The rows of a group lie close to one hidden flat surface of 15 dimensions, which may be shifted away from zero. Surfaces can cross.
In the rows, 128 means zero.
Some rows, each with its group after it:
[120 151 118 154 152  92 116 136 119 116 108 119 109 143 138 108 155 141
 152 134 119 140] => D
[117 144 177 189 164 139 130 153 145  51 171 146 120 136 101 137 134 164
 158  94 126 176] => J
[133 133 145 145 157 121  90 135 119  85  93  98 101 153 116 117 168 148
 129 129 122 139] => G
[ 80 151 102 142 101 118 167 129 137 135 167 158 175 142 113 163 128 138
 178 104 125 155] => S
[ 94 146 127 127 146 118 117 108 110 174 111 142 105 141 120 112 167 147
 161 148 115 126] => G
[118 149 160 164 152 139 120 148 109 150 174  96 124 135 123 101 134 145
 135 169  65 135] => G
[194  74 142 131 151 110 151 132  89 127 174  65 131 189 139 102 129 121
 151 100  99 101] => G
[157 147 116 157 180 113  77  98 169 115 177 101 131  95 117 147 100 161
 105 144 114 148] => J
[102 129 133  93 114 108 138 128 135 110 139 130 106 120 159 151 122 111
 152 126 120 114] => V
[144 159 106 124 158 100  98 147  95 152 111 129 141  98 104 145 121 193
 131 160 102 134] => B
[145 110 154 152 128 120  99  65 106 137  77 111 147 211 139 152 161 111
 149 170 156 139] => S
[160 103 137 138 171 173 113 107 179 163  97 147 146 151 162 145  56 137
 143 162 168 115] => D
[151  90 122 124 143 114 147 108 146 177  69 171 118 133 107 153 147 101
 143 119 128 131] => V
[133 122 133  98 152 128 109 120 126 117 149 154 108  87 152 138  92 140
 146 113 129 116] => D
[116 132 172 142 165 150 101 123 148  94 112 130 129 166 148 125 121  84
 151 194 158  93] => D
[150 105 168 157 123 158 160 106 144  99 146 110 132 145 105 194 107  77
 127  84 111 146] => S
[119 167 123 102 107 120 137 164 171  97 129 190 122 126  79 151 155 155
  79 150 133 119] => B
[157  91 139 123 122 103 158 136 157  89 123 115 124 133 123 122 152  62
  93 120 158 105] => V
[142 131  71 144 107 120 116 132 124 144  74  88 116 147 155 113 133  76
 122 110  62 134] => G
[112 125 105 128 110  99 229 192 198 169 112 173 151 193 152 121 129 117
 165 151 145 109] => V
[105  73 170 110 197 141 141 126 180 121 117 171  99  99 115 145 124 137
 195  92 175 121] => G
[109 124 167 124 138 135  96 108  78 143 189 162 108  58 127  88 143  89
 127 154  85 119] => B
[166 137 144 175 137 167 108  98  83 112 138 106 118 127 136  75 107  78
  83 123 147 110] => J
[127 153  97 150 136  78 153 154  97 146 114 185 129 113 121  69 162 137
 132 137 160 120] => V
[142 190 127 106 154 136 120 182  76 132 150 162 105 107 132  99  95 197
 118 159 109  86] => J
[163 149 106 129 100 107 112  73 146 112 119 119 135 174 155 165 114 112
  89 151 158 127] => V
[155 149  99 141 136 115 113 109 109  93 148 199 148 157 124 137 104 117
 145 116 138 119] => V
[154 139 128 110 158 108 132 130 112 126 153 130 104 125 122 168 106 189
 153  95 100 127] => J
[105 112 100 104 123 128 113 158 128  92 104 115 161 190 164  95 128 119
 180 143 146  94] => D
[109 141 113 132 115 117 109 118 154 163  70  69 121  86 118 160 151 167
  88 141 131 175] => B
[ 94 170 145 139  98 149  91  99 110 108  93 164  79 161 160 109 155 118
 124 140 117 148] => G
[103 158 104 113 157  93  84  89  60 118 113 109 122 107 118 113 160 141
 152 132 161 107] => S
[167 111 128 146 111 116 100 132 119  60 204 103 151 134 160 131  95 130
 125 104  75 161] => S
[136 126 110 107 110 131 151 171 162 131 131 102 164 139 108 181 109 126
 126 143  82 118] => J
[137  98 168 137 147 157 120 143 118 140 100 132 113 107 103 129 134 132
 133 121 104 142] => B
[118  88 135  50 144 119 149 119 131 141 172 130 101 162  59 110 207 178
 133 110 143  80] => B
[ 84 126 125  92 113  72 131 123 101  72 155 111 122 129 155 133 158 182
 181  89 170 144] => S
[194 102 114 110 127  95 129  94 119 151 157 184 116 153 121 144 130 132
 118 117  92 123] => J
[152 118 171 114 130 137  66  71  76  94 123 116 120 114 119 178 133  45
 117 164  87 105] => B
[164 135 144 133 107 120 121  87 111 114 126  62 168 159  78 192 149 154
  69 154 173 135] => S
[114 148  72 138 112 189 123 151 109  96 153 160 142 132 134  72  75 153
 142  43 127 133] => B
[152  75 116 139 121 101 117 120 182  90 140 178 177 162 156 134 111 109
 158 132 157 154] => S
[136  91 123 107  88 176 119 135 147 160  84 137 150 173 126 105 132 155
 108 137 137 138] => B
[103 100  80 126 156 107 127 145 168 191  79 179 150  87 156  90 117 111
 177 153 139 127] => J
[125 130 148 193 148 145 156 123 173 131 135 154 138 135  95 127 130 135
 124 108 162 169] => G
[121 132 142 101  99 104 127 142 103 133  96 155 111  93 154 118 143 112
 109 160 133 124] => D
[136 113 143 109  53 182 136 107 147 168 149 150 162 183 116 174 113 137
  97 150  84 152] => G
[128 139 135 147 143 101 117 130 125 100 140 146 122 121 135 113 139 147
 138 128 142 145] => S
[138  63 146  76 129 108 120 147 140 119 116  72  91 125 152 110 158 160
 128 104 118 126] => J
[152 118 181 121 174 161  81 115 114 113  91 188  91  93 125 180  87 163
 158 118 105 146] => V
[143 131 142 111 113 145 125  92 161 133 184 135 112 164 149 171  96 166
 120 127 102 141] => V
[106 171 158 111 130 173  95  75 130 145 147 129  93 147 150 142 101 155
 111 169 145 111] => J
[ 83 133  96 100 114 209 102 158 158 105  29 105 128 144 112 163 102 122
 148  88 109 124] => V
[161  98 132 155 145 156 126 148 148 129 103  84 141  70  85 118 120  93
  71 118 134 131] => V
[123 125 106 164 150 118  97  97 134 110 218 133 148 127 102  79 154  41
 130 145  82 106] => D
[136  60  93  66  95  83  85  67 137 124 129 172 143 145 129 164 164 148
 154 102 126 158] => S
[132 173 126  94  65 157 100 146  92  92 155 161 139 161 164  98 104 141
  78 179 121  97] => G
[133 119 138 105 112 135  93 138 122 116  97 132 159  85 133 163  99 130
 112 163 136 134] => D
[ 65 174  93 146 116 130 164  82 139 252 168 117 152 113 147  95 123 140
 126 177 169 126] => B
[107 125 157 109 141 143 108 153 126 127 133 129 117  61 105 133 136 114
 118 154  92 116] => V
[161 119 129 119 163 108 115 125 166 105 133 110 112  93 118 159 117 105
 102 137 122 106] => V
[ 90 146 111 112 119 133 111 125 133 149 100  97 127 152 119 145 160 122
 146 152  84 121] => D
[119  74  87  94  81  84  98  82 167 129 163 158 152  79 170 149 116 146
 135  91 136 189] => J
[170 119  96 136 177  72 114 170 119 136 167 124 121 111 137  66 130 186
 135 128  92 124] => V
[180 151 119 143 160 135 120 116 117  77 150 112 139 140 134 122  78 118
 100 118 188  88] => S
[181 110 120 124 155 154 108 130 141 117 105 201 119 113 111 103 100  78
  95 131 133  90] => S
[103 167 126 109 128 135 126 145 157 112  92 169 106 133 117 144 137 154
 115 149 147 118] => D
[171 121  99 150 123 119  80  90 112 120 107 117 141 206 166 111 124 135
 131 143 116 141] => S
[107 115  79  87 114 110  96 158 138 124  94  78 143 126 140 100 157 106
 123 157 101 103] => J
[136 154  96 151 176 102 126 139 157 111 177 111 156 117 103 156 104 116
 155 129  93 115] => J
[124 152 127 132 131 128 115  88 106 102 180 128 147 151 134 139 111  97
 142 138 133 105] => D
[132 127 129 118 162 202 100 154 182 131 130 140 163 128  98 147  77 144
 122 165 115 103] => D
[207 107 135 121 156 104 167 136  97 133 125 143 104 125 108 146 113  91
 120  99 105  91] => J
[127  90 138 102 120 123 149 113 124 135 113 130 108 149 143 123 146 100
 152 104 142 111] => S
[125 151 145 124 170  80 152 137 112 119 154 147 100  76 108 160 137 109
 155 122 104 112] => B
[119 165 149 106 128  94 122 132  72 118 136  61 128 120 125 164 139 191
 131 151 137 126] => D
[138 104 167 139  96 167 163 102 114 159  94 104 164 121 140 203  75 108
 135 114 162 155] => S
[139  97 158 149 128 129 104 131 114  97  95 157 132  97 114 114 149  96
 114 131 142 149] => G
[119 129 154 129 105 140 125 141 110 103 136 140 126 138 146 100 136 123
 122 135 136 131] => V
[164  93 117  94 145 112  93 125 131 118 154 180 117  77 146 157  82 124
 152 108  57 132] => G
[136 150  96 176 149  88 148 118 130 149 141 117 157 159  76 108 180 136
 122 141 148 134] => G
[109 111 139 122 141 115 111 153 104  91 168  98 123 104 173  89 113 133
 170 116 110 125] => B
[222  75  97  96 105 113  98  89  95 153 120 140 174 153 138 181  85 133
 120 128  99 126] => G
[133 140 137 122 167 102  85 118 107  95 122 123 120  71 101 156 137 120
 131 142 126 120] => B
[152 132 113  96  92 122 141 116 145 135 184 147 111 164 162 104 118 160
  87 131 136 113] => S
[113 114  70 116 108  98 152 105 230 180 106 184 144 130 120 164 134 159
 128 117 158 167] => D
[ 56 181 119 169 122 115 117 156 139 135 110  95 140  93 212  81 102 121
 152 185 151 150] => V
[139 150 106 142 165 112 103  98 104 116 118 143  88 126  93 118 156 126
 133  87 112 121] => S
[141 123 115 115 107  69  86 121 101  66 168 120  97 104 141  69 184 123
  81 120 117 135] => V
[ 87 113 157  89 150  98 133 107 156 137 206 167  90 132 141  86 177 149
 159 151 150 106] => J
[126 139 141 153 170 120 130 156 107 121  52  76 108  87 118 110 144 118
 120 131 165 118] => B
[126 130 120 103 176  89 139  64 179 133 107 171  52 152 110 126 186 142
 125 101 213 102] => D
[144 105 152  76 125 162 104 130 104 135 126 141 159 114 117 144 100 162
 110 169 168  96] => G
[189 157 109 182  96 146  95 149  96 125 109 157 142 157 139 123  98 144
  92 135  47 174] => D
[128 137 164 181 121 161 142  82 101  99 131 132 122 124 127 165  98 121
 138  58 163 177] => J
[ 92 128 150  90 131 113 138  87 118 137 176 142 119  38 101 193 122 111
 142 105 129 126] => J
[141 100 164 133 183 165  89 113 133 123  85 147 129 123  66 110 159 135
 116 153 181 108] => B
[135 144  76 123 149 168  98 142 140  88  88 178 131 177  83  58 143 167
 107 100 198  95] => B
[ 95 146 117 159 170 116 140 156  86 121 135  88 156  89 113 102 123  84
 179 128 135  99] => D
[113 114 137 104 132 146 117 122 132 128 138 123 115 141  97 117 161 103
 129 130 106 104] => V
[124 104 135 112 171 151 103 151  69 134 153  97 129  95 109  85 122 188
 169  98 101 118] => B
[141 131 143  93 148 112 145  95  96 114 164 170  66 156  79 126 184 148
 131  77 129 100] => S
[155 110 150 126 153 126 109  96 109 144 120 128 114 150 136 146 127 136
 153 136 114 125] => G
[137 193 135 135 142  99 144 103 100  98 160 128  97 114 127 141 125 137
  99 122 174 105] => J
[152 115 130 110 105  94 103  98  65 117 129 110 137 112 163 140 120 120
 122 134 132 134] => D
[ 29 125 120  69 124 151  99 109 118 123 175  99 151  94 148 134 118 136
 198 130 134 107] => B
[120 145 194 190 150 150  77 130  83  94 185 155 124  48 132  92 110 116
 123 153  99 168] => G
[114 170 115 154 161 159  91 151 150  60 126  71 133 135 140 104  96 127
 118 136 150 108] => G

New rows. What belongs after each?
[169 115 137 146 142 101 135 132 132  99 133 122  79 118 107  77 176 154
  69  86 162 141] => V
[128 157 100 139  97 107 156 142 109 113 114  86 150 158 115 159 137 170
 125  93 140 155] => J
[170 127 130 135 124 136 120 136 114  98 134  88 104 164 117  88 148 154
  75 103 132 125] => B
[159 132 114 113 167  80  94 168  81 118 152 125 159  68 127 118 108 181
 137 162 115 121] => B
[162 142 154 177 134 141  88  97  81  93 121 108 170 128  88 142 133  59
  87 171 138 118] => D
[120 144 108 112 145  96 130 153 115 100 165  92 125  92 130 118 121 141
 132 115 123 110] => J
[166 142 126 154 192 141  65 103 126  92 130 130 105 134 105 102 129 124
 117 134 119 108] => D
[135  93 112 106 136 105 133 151 136  96 116 131 127 129 104 127 151 147
 147  84 129 132] => D
[152 104 103 128 153 105 130 121 130 133 147 126 160 124 134 121 103 148
 148 119 160 120] => B
[186 129 161 127 150 136 154 170 141 147 177 157 107 110 140 148  74 127
 110 152  54 107] => G
[160 138 103 136 148 121 138 138 144 149 138  99 127 128  92 107 142 149
  77 135 133 109] => V
[181  68 110  97 172 134  99 105 117 137 161 103 128 115 122 108 105 143
 141  89 118 105] => D
[149 113 117 146 148  93 141 124 192  99 173 120 109 164 127  84 163  79
 104 137 125 105] => S
[169 129 133 134 140 116 119 144  84  73 150 120 139 131 124 134 107 163
 131  99 133 132] => D
[155 113 144 168 143 122 142 149 119 125  78 123 147 145 119 128 130 140
 135 129 157 151] => S
[140  77 108 130  91 131 114 122 162 124 133 110 138 146 140 109 142 107
 109 104  91 158] => V
[112 151 137 145 150  87 188 155 134 171 124 154 126  74 130 170 112 109
 162 139 116 132] => B
[149 137 132 134 182 124  63 112 127  92 147 154  89  98 122  84 136 108
 112 144 110 104] => D
[139  83 131  96 118 118 139 159 129  66 172 136 133 109  91 101 162 121
 111  82 142 115] => G
[163 113 128  95  80 123 171 161  65 163 165 151 129 120 178  96  90 143
 124 116  97 113] => D
[173  68 114 110 143 115  87 151 166 138 173  84 194 105  91 104 138 187
  82 177 129 130] => D
[117 106 119 121 120 136 118 107 124 137 172 139 127 114 109 114 147 113
 133  95  91 141] => V
[159 116 159 133 132 119 137 125  80 144 173 130 127 114 119 118 129 167
 121 123 123 139] => S
[156 135 117 105 104 153 129 143  94 146  88 159 119 125 109 108 126 118
  82 132 122  99] => D
[151 108 194  79 138 145 138  89 130 114 188 168 102 130 113 193 112 131
 121 134 136  95] => G
[ 86 133 136  91 122 119 151 196 134 118  79 190 117  93 135 135 131 130
 162 136 125 119] => J
[125 133 117 108 131 145 123 137 136  96  98 151 123 132  79 144 146  95
 114 115 131  98] => V
[109 168  93  82 111 122 123 127  59 121 112 133 112 148 142 140 121 125
 161 108 102  87] => J
[104 109 130 189 138 166 124 195 157 169 132  84 195 143 118  77 124 147
 149 176  83 160] => G
[170 143 121 129 155  91 130 163 122  90 144 138 139 101 105 159 108 165
 121 121 121 129] => B
[140 134 126 107 127 117 150 160 130 120 100 132  92 165 104 129 167 157
 117 115 111 116] => B
[118 145 145  86 117 127 104 166 141  91 123 169 105 117 158 143 107 180
 128 154 114 127] => D
[153 135 129 116 141 174 124 159  81 184 111  67 159 161 129  96  93 231
 120 163 150 106] => G
[189 148 150 144 154  69 148 154 113 129 134 150  93 124 105 111 168 138
  82 165 106 115] => B
[169 114  93 135 115  95  87 131  90  89  97 117 169  90 156 123  99  64
 111 140 129 119] => V
[146 119 140 113 120 171 121 118  53 155 143 120 114 145 107 106 130 118
 120 111  74 101] => B
[114 135 151  99  98 133 113 155 138 104 118 115 124  78 102 181 135 145
  90 140  92 149] => B
[139 141 100 113 149 108 128 133 125 133 114 103 131 117  91 156 131 181
 126 104 133 129] => B
[166  97 166 133 134 130 162 156 126 167 107 169 136 111 107 151 124 118
 124 151  99 130] => B
[151 118 156 128 137 141 113 155 124 103 144 140 153 118 119 128 108 142
 114 164 132 119] => B
[123 117 183 119 156  95 131 163 138  66 180 134 109  76 128 127 140 113
 129 145 128 117] => B
[126 139 105 142 145 125 126 126 119 136 108 100 124 105 153 111 100 147
 140 106 154 135] => J
[102  83 139  73 128 104 158 148 170 169 125 153 134 151 117 115 177 160
 152 169 157 104] => B
[ 90 132 113  72 101 111 127 159 156  92 124 124  92 129 115 167 160 183
 144  87  76 151] => B
[204  92 135 106 185 116 117 133 118 138 114  80 143 146 116 171  98 146
 133 153 122  85] => G
[123 131 137 150 130  97 149 112 104 116 135 110 156 152 148 126 135  95
 155 148 177 115] => D
[ 98 148 157 149 135 130 133 156 145 121 176 162 116  79 132 101 124 135
 123 148 119 144] => B
[133  99 153  89 129 143 123 142 142 131 127 143 125 112 135 139 119 130
 129 150 120 113] => D
[129  93 147 139 136 152  95 102 191  85 122  91 129 191 139  96 149 152
 106 136 196 142] => B
[ 81 116 101  88  94 124  65  99 125 129 184 109 116  95 151  87 151 174
 123 117  92 160] => B
[135 130 122 149 118  93 120  85 120 126 122 122 127 177 171 147 134 117
 162 128 123 151] => D
[107 134 149 103 110  91 130 129 110 146 107 125 123  88 137 124 162 121
 100 186 163 115] => D
[140  76 121  97 153 115 114 122 108 157 145 127 184  97 134 132  98 133
 173 148 148 111] => B
[110 101 138  99 103 109 153 123 124 130 158 107 125  85 170 137 108 145
 139  99 160 148] => S
[121 179 148 174 144 216 124 118  34 146  94 139 136 132 100  99  86 183
 133 100 189 132] => V
[139 131 137 133 138 120 103  85 130 181  92 131 131 135  74 191 164 147
 118 166 100 150] => G
[142  99 124 113 109 130 133 148 122 128  89  97 117 117 107 126 157  82
  98 118  91 117] => G
[156 127  81 142 141  91 162 130  79 118  72 148 128 119 138 113 113 131
 157  47 191 129] => D
[159 140 116 117 119 109 131 124 141  93 189 133 145 180  99 182 128 114
 128 128  67 112] => J
[189 126 116 121 147 107 149 170 120 141 138  85 149 138  96 132 125 133
  89 163 101  88] => G
[123  89 139  98 152 127  92 131 133 118 185 124 121  86 138 111 123 104
 150 141  74 108] => D
[138  87 123  87 137  94  91  94 140  78 219 112 153  79 119 142 124 146
 117 112 150 126] => B
[132 108 114 152 107 106 196 145 184  96 116 173 151 163 150 126 123  55
 144  95 182 127] => V
[158 110 132 124 161 117 166 156 118 114 148 123  99 146  95  61 167 143
 112  93 168  87] => B
[150 121 133 168 120 148  99 127 117 106  71 151 144 132 134 108 122 145
 110 128 172 164] => G
[117 112  80  90  82  79 171 174 139 129  59 123 146 123 146 162 137 147
 144  95 140 144] => J
[136 138 175 132 145 139 128 127 133 181 151  93 118 143 142 137 122 157
 119 201  99 120] => D
[148  85 164 123 171 114  85 117 139  68 119 160  93  99 121 146 137 130
 159  93 121 150] => G
[158 134 139 165 173 137 100 105 126 142 123 168 106 134 203  94  65 108
 155 161 135 117] => D
[117 113 124 142 200 148 106 142 185 129 105 129 134 128 159 139  74 145
 203 133 142 121] => D
[171 127  75 117 152 116  75  95 127  96 106 153 149 165 109 159 111 154
 143 101 135 128] => B
[156  96 138 151 136 114 106 152 129  72 145 136 138 145 137 138 121 129
 161  98  76 165] => D
[129 118 131 137 102 137 143 114 139 120 159 175 138 158 156 149 100 126
 156  98 108 157] => S
[ 92  92 142 143 158 170  99 110 135 175 101 180 140 166 165  96 115 123
 220 145 122 140] => B
[151 110 134 141 167 110 135 138 114 153  74 125 108  91 105 125 140 153
 135 104 139 144] => J
[ 65 153 160 101 147 128 129 153 125 115 138 126 100 116 121 132 157 138
 168 153 111 109] => B
[145 179  92 117 156 119 137 112 118 116 145 126 111 138  51  96 170 157
  63 116 195  75] => B
[148 135 133 156 165 107  94  92  86 152 142  81 128  98 141 131 118 135
 137 143 107 140] => B
[147 114 112 123 137 126 113 123 104 150 120 120 136  60 115 130 107 118
 109 117 117 130] => J
[178 132 114 128 105  89 144 133 111 120 146  97 151 105 146 179  90 108
 102 121  97 133] => B
[103 141  72  91 100 141  70 116  99 109 144 123 198 121 146 167  76  59
 166 163  64  95] => V
[140  98 150  96 101 163 117 162 109  61 135 111  95 180 131  83 153 130
 114  94 100 108] => B
[135 108  83 119 162 136  85 127 169 178  97 133 115 104 120 151 104 176
 160 100  53 161] => V
[148 102 136 128 133 132 102 105 116 145 113 157 140  89 127 153 107  99
 129 138 108 140] => G
[131 121 164 137 167 115 141 130 209 132 185 159 105 144 116 130 145 159
 128 159 129 132] => D
[119 131 103  90  92 127 133 103 154 111 152 159 110 177  94 142 173 129
 101 100 108 119] => V
[159  88 180 153 148  99 140 143 133 104 149 117 112 103 159 136 122  95
 145 127  98 150] => B
[154 103 144 128 124 113 112 110 107 139 122 142 130 141 127 123 148 151
 121 142 132 141] => S
[141 162  83 134 105 173  92  94  96 145 100 125 149  79  74 107 122 120
  36 116 164 121] => B
[162 170 115 139 171 111 125 157 118 137 115 132 123 149 140 102 106 162
 122 174 135  91] => G
[125 157 103  78 131 108  93 147 124 106  85 173 124 159  97 138 169 156
 126 171 123  91] => B
[ 86 156 154 159 149 167  71 130  97 144 118  68  89  66 141 107 123 103
 137 144  43 147] => G
